The rows come from 5 hidden closed curves, with some noise, and rows from the same curve form a group. Each curve winds through 6 dimensions. The rows are also pushed far along 5 directions, which tell nothing about the answers.
(in the rows, 128 means zero)
Some rows, each with its group after it:
[ 49 124 118  86 140 126  83 123  86 133 115 155 110 144 100 129 101]
V
[181 103 179  89 127 189 154 158 167  82 108 153 135 195  87 166  85]
Y
[ 99 114 134 115 116 143 125 134 102 136 125 137 133 114 121 128 121]
S
[181 166 127 153 141 121 160 124  57 200  72  76 168 105 110 101 136]
S
[147 200  70 180 138  91  82 112 153 123 145  52 103  77 161 134 143]
S
[153 125 130 137 126 164 132 114 149 124 122 105 128 108 155 126 143]
V
[ 90 150 124 129 156 114 126 110   5 189 107 111 160 107 102  88 128]
Q
[161 177 131 143 138  89 158 133  45 191  96  90 160 101  97  98 112]
M
[115 103 147 120 114 119 159 126 128 136 139 171 152 136 141 108 148]
M
[128 119 103 125  97 148  87 129 170 124 121  96 106 104 150 156 123]
Y
[146 142 133 141 141 131 154 108  53 171 121 114 156  90 125  96 130]
V
[ 53  83 114 118 119 140 140 135 157 131 123 137 110 109 146 131 152]
M
[ 90 148 147  97 123 106 105 113  74 127 154 147 156 101 120 104 148]
V
[171 118 118 142 131 169 126 109 155 138 106 105 128 128 155 131 140]
V
[ 42 136 113  73 127 106  44 107 106  94 171 158 122 127 118 132 130]
Q
[100 113  88 163 140 151 171  88  51 219 111 106 158  64 163  62 133]
S
[106 147  98 148 117  76 116 113 127 138 165 124 128  58 173 119 182]
M
[221 111 186  96 135 174 151 170 189  77  92 142 129 231  71 188  84]
S
[ 73 156 145  99 133  63  92 143  75 106 154 177 140 157  84 129 123]
M
[155 127 131 144 131 168 158 103  94 174 107 106 166 113 138  84 127]
M
[ 99 120 101 133 128 152 105 107 121 144 121 119 124  97 159 129 142]
S
[168 160 170 124 114  55 101 122 138  92 167 178 145 141 137 132 183]
S
[ 75 130 104  90 120  89  82 156 106 140 109 124 101 134  86 163  95]
Q
[ 53  90  90 150 125 122 143  96 114 180 117 143 115  80 185  82 171]
Q
[ 92 129 163  87 134  86 100 146 132  65 165 209 116 193  88 149 111]
Q
[122 105 166 119 131 139 183 120  90 163 116 168 173 136 125  79 149]
S
[102 100 107 131 132 152  97 111 188 104 130 123  95 139 163 140 150]
Y
[147 151  99 159  95  66  93 122 175 116 170 141 109  96 176 140 158]
Y
[177 190 153  98 110  72  81 140 148  73 172 137 132 134 106 155 115]
M
[134 102 113 147 121 146 144 151 166 135  94 122 100 141 135 153 112]
V
[138 132 142 131 143 144 149 147 148 115 121 100 118 140 118 141 120]
V
[137 170 130 108 128 104  96 131 114 107 158 105 131 105 107 143 115]
V
[157 169  97 163 118 117 126 111 125 170 119  76 138  69 164 109 139]
Q
[144 124 162  98 110 115 123 137 146  95 147 173 125 162 107 129 108]
M
[ 86 163  99  95 151 111  65 129  76 141 104  88 123 135  81 144 101]
S
[126 118 143 119 107 162 144 140 102 162  97 109 137 116 119 120 100]
Y
[ 85 148 114 130 129  97  77 125 136 101 149 131 101 114 143 141 139]
Y
[146 118 146 110 122 127 130  96 132 138 134 154 145 127 148  99 155]
Q
[168 136 152 119  96 116 101 137 181  86 154 141 129 127 146 159 150]
S
[159 116 163 132  98  81 129 140 227  57 187 201 123 157 165 151 184]
V
[137 171 127 153 134 114 135 106  71 149 143 119 162  91 138  82 131]
Q
[120 122 166  85 136 120 148 175  92 131  87 150 127 195  46 151  68]
Q
[139 118 100 150 128 117 125  92 152 144 142 132 115 109 175  97 143]
M
[118 127  89 127 127 124 119 116  91 175 108  80 121  79 121 117 122]
M
[178 146 141 132 130 147 125 175 196  82 114  86 110 172  98 194 103]
M
[170 151 127 137 143 105 118 140 139 115 126 103 122 150 108 149 127]
V
[ 93 100 135 100 137 113 125 128  76 156 109 157 138 158  95 113 127]
Y
[132  97 158 126 113 144 143 106 201  89 158 186 122 139 181 116 172]
Q
[117 139 143  99 143 117 125 146 100 132 115 115 135 165  74 129  99]
S
[197 130 205 132 132 112 203 143 100 153 104 176 169 171 117 108 139]
Q
[115 145  93 118 108 126  96 146 152 115 139  99 102  95 124 163 101]
V
[106 168 144 106 135  90  82 110  96 100 160 147 145 129 119 117 155]
Y
[ 87 143 103 127 139 113 114 107  78 161 128 123 141 104 138 101 134]
Y
[172  96 181  95 109 120 165 143 175  98 147 204 142 188 115 133 123]
M
[145 104 149 140 109 114 159 143 144 140 119 155 127 149 133 126 132]
Y
[130 108  96 120 133 160 123 140 195 124  99  70  86 121 128 161 114]
M
[145 126 112 160 113 118 137 151 199 104 138 132 105 136 157 161 134]
Q
[112 141 101 133 141 137 102 127 154 102 129 111 101 127 133 144 119]
S
[117 168  81 165 106 107  84 114 127 150 135  67 117  50 172 125 153]
Y
[ 61  95 128 111 112 116 102 144 166 103 136 166  90 150 133 146 124]
Y
[ 87 137  93 139 134 133 104 144 100 160  90  74 105 104 117 149 116]
Q
[109 158 115 126 142  72  93 117 123 102 165 149 120 142 120 123 131]
S
[128  94 127 117 147 189 128 145 161 120  78  95 101 172 102 155 101]
Y
[100 106  70 153 141 162 108 118 205 123 119  56  86 105 170 145 159]
V
[ 94 117 131  83 130 140  82 115 119 115 128 153 127 148 112 140 124]
V

New rows. What belongs after each?
[120 110 101 147 102 159 112 110 172 134 135 125 107  97 188 133 131]
Y
[157 121 113 163 154 140 160 116 117 151 105 113 134 129 139 116 146]
Y
[149 125 143 121 121 137 158 124 112 174  86 112 138 117 131 104 130]
Q
[140  92 149 154 158 170 219 113  85 188  90 104 166 117 138  74 162]
V
[119 130  96 132 112 106 107 128 138 145 126 114 118 107 144 146 132]
Q
[121 190 105 153 141 101 102 115  44 157 140  88 156  80 124 110 129]
Q
[109 151  96 150 125 111 118 148 131 139 118 101 111 110 132 147 117]
Q
[133 126  93 152 132 152 147 120 139 133 137 116 122 109 143 121 105]
S
[102 117  81  92 109  97  55 139 187 104 124 116  68 133 117 176 111]
Q
[ 53  94 118 103 127 160  96 134 145 117 118 130 105 134 133 151 135]
Q
[ 71 120 114 119 137 143 104 124  91 147 110 107 124 116 123 131 129]
Q
[159 172 123 148 123  96 109 155 124 112 137 110 126 121 111 164 111]
Q
[207 165 166 116 123 115 125 161 139 115 108 104 130 158  95 174 108]
Q
[156 119 138 143 107 147 164 128 172 139 118 129 133 115 162 120 139]
Q
[175 137 125 122 132 160 120 127 147 117 122  87 120 125 120 153 110]
V
[154 139  86 187 145 125 150 104 105 167 124  99 137  95 159  97 138]
Q
[123 184  96 146 135  89  99 108  52 158 140  94 141  79 115  96 118]
Q
[133  90 156 139  99 115 137 109 176 118 157 199 126 142 185 110 166]
Y
[ 67 132 179  72 130  88 112 124 101  91 179 217 147 158 108 107 140]
V
[139 127  90 123 109 118  71 110 234  72 170 116  78 102 175 160 149]
M
[124  38 146  99 140 197 176 121 152 146  80 155 116 180 114 116 111]
Q
[117 153 100 116 132 111  59 119 147  97 148 114 103 143 115 145 108]
M
[207 154 125 144 114 128 141 126 149 138 121  84 131 102 135 125 117]
M
[126  80 149 116 117 154 147 128 158 115 127 180 130 183 124 119 115]
M
[124 128 159 111 104 122  95 124 178  58 183 191 117 141 154 146 145]
Y
[167 109 198  82 123 150 166 133  98 121 130 166 163 151  90 114 119]
M
[ 60 143  69 124 123 111  85 136 111 161  99  77  89  83 121 137 103]
Q
[166 136 160 152 134  99 169 110  61 180 113 136 177 122 129  76 166]
Y
[110 110 115 146 115 141 135 129 173 124 127 135 117 133 158 121 138]
M
[123 125 122 132 121 112 143 143  91 171  99 123 133 128 106 118 113]
Y
[107 146 111 103 112  99  57 153 128 118 114 100  88 141  90 171  90]
Y
[143 104 110 160 124 166 165 113 141 172  95  99 124 108 155  94 122]
M
[114 162 132 121 108  49  97 132 125 114 163 170 122 113 135 126 143]
Q
[102 126 115 102 113 132 112 151 143 133 101 109 102 126 105 146  98]
Q
[106  70 146 124 129 155 169 118 122 158  98 192 138 163 145 101 145]
V
[186 140 170 128 104 151 143 162 179  86 130 124 131 146 122 169 119]
Q
[119  93  89 164 129 172 170 109 158 164 112  80 126  65 194 115 177]
M
[140  72 175  95 127 149 159 104 151 104 153 200 140 159 140 105 153]
M
[120 145 135 128 155 117 125 127 111 111 132 141 128 148 115 128 130]
Y
[101 118 134  88 123 151 107 142 131 100 141 134 119 147  96 151  82]
S
[179 129 152 132 120  85 149 112 107 148 138 168 150 128 138 103 149]
Q
[132 200 174  99 112  39  67 140 108  69 206 150 136 131  97 134 130]
S
[131 152 159 120 121 109 126 110  73 136 148 163 167 128 120  81 125]
M
[163 135 118 145 145 159 145 116  95 165  90  78 140 133 115 107  96]
M
[105  90 122 106 122 159 135 114 124 142 118 141 129 129 127 110 116]
Q
[ 91 119 130 141 140 114 154  98  44 196 100 164 159 118 146  70 157]
V
[114  93 116 133 129 159 148 128 127 142 116 133 132 136 130 129 123]
Q
[ 82 119 100  91 139 132 112 126  73 167  93 109 121 135  79 115  79]
Q
[138 151 175 101 110 108 118 163 126 104 126 145 137 146 105 159 127]
Q
[112 144 165 128 124 120 161 147  71 149 121 148 163 125 112 114 129]
Q
[116  94 144 124 109 119 158 133 154 140 118 176 122 140 144 115 138]
Q
[ 82  83 140 134 130 131 161 119 136 132 134 165 131 128 155 105 172]
V
[176 164 206  80 107  82 127 137  95 113 146 177 169 150  91 124 126]
Q
[118  91 117 138 101 155 157 117 163 146 132 154 127  95 177 116 138]
V
[ 92 152 119 108 107  83  65 128 123 104 147 169 115 129 127 149 130]
V
[104 149 115 118 138 151 105 147  82 134 112  87 134 125  88 145  90]
Q
[138 163 103 170 140 157 138 119  79 170 113  64 153  81 138 110 126]
Q
[138 175  86 157 140  83 103 131 119 139 127  73 112 111 119 128 120]
S
[141 121 137 114 128 151 127 140 190  86 139 126 108 151 128 158 114]
V
[107  94 127 112 121 150 114 152 160 102 115 142 106 182  99 156 100]
M
[130  89 164 131 111 141 168 116 146 137 129 168 150 127 163  99 178]
S
[145 125 134 116 121 147 122 112 125 142 114 114 141 117 140 128 141]
Q
[126 123 110 137 134 137 103 112 149 114 136 125 118 143 137 128 127]
M
[160 139 172  86 122  94 114 129 149  92 148 180 130 171 110 132 121]
Q
[128 106 135 116 132 157 156 115 136 156  99 127 134 136 138 103 129]
Q
[147 200  93 159 109  65  52 117 132 120 161  93 108  83 159 143 129]
Y
[149 109 171  95  95 127 135 146 169 106 138 177 137 153 133 152 141]
Q
[ 84 115  77 143 120 123  89 104 160 130 135 108  88  86 171 128 149]
Q
[ 82 127 102  96 140 121  95 155  79 141  99  95 103 122  65 159  77]
V
[106  98 137 121 108 124 118 127 150 128 121 141 117 133 144 127 151]
Y
[ 48 149 106 101 137  61  88 107  17 194 113 136 137  92 110  94 139]
Q
[124 140 119 135 133 125 110 113 161 106 153  99 126 107 155 128 166]
V
[ 97 126 102 125 135 115 100  91 122 137 141 146 135 114 161 113 164]
S
[141 122 114 132 119 164 113 156 158 120 106  81 110 125 120 176 111]
Q
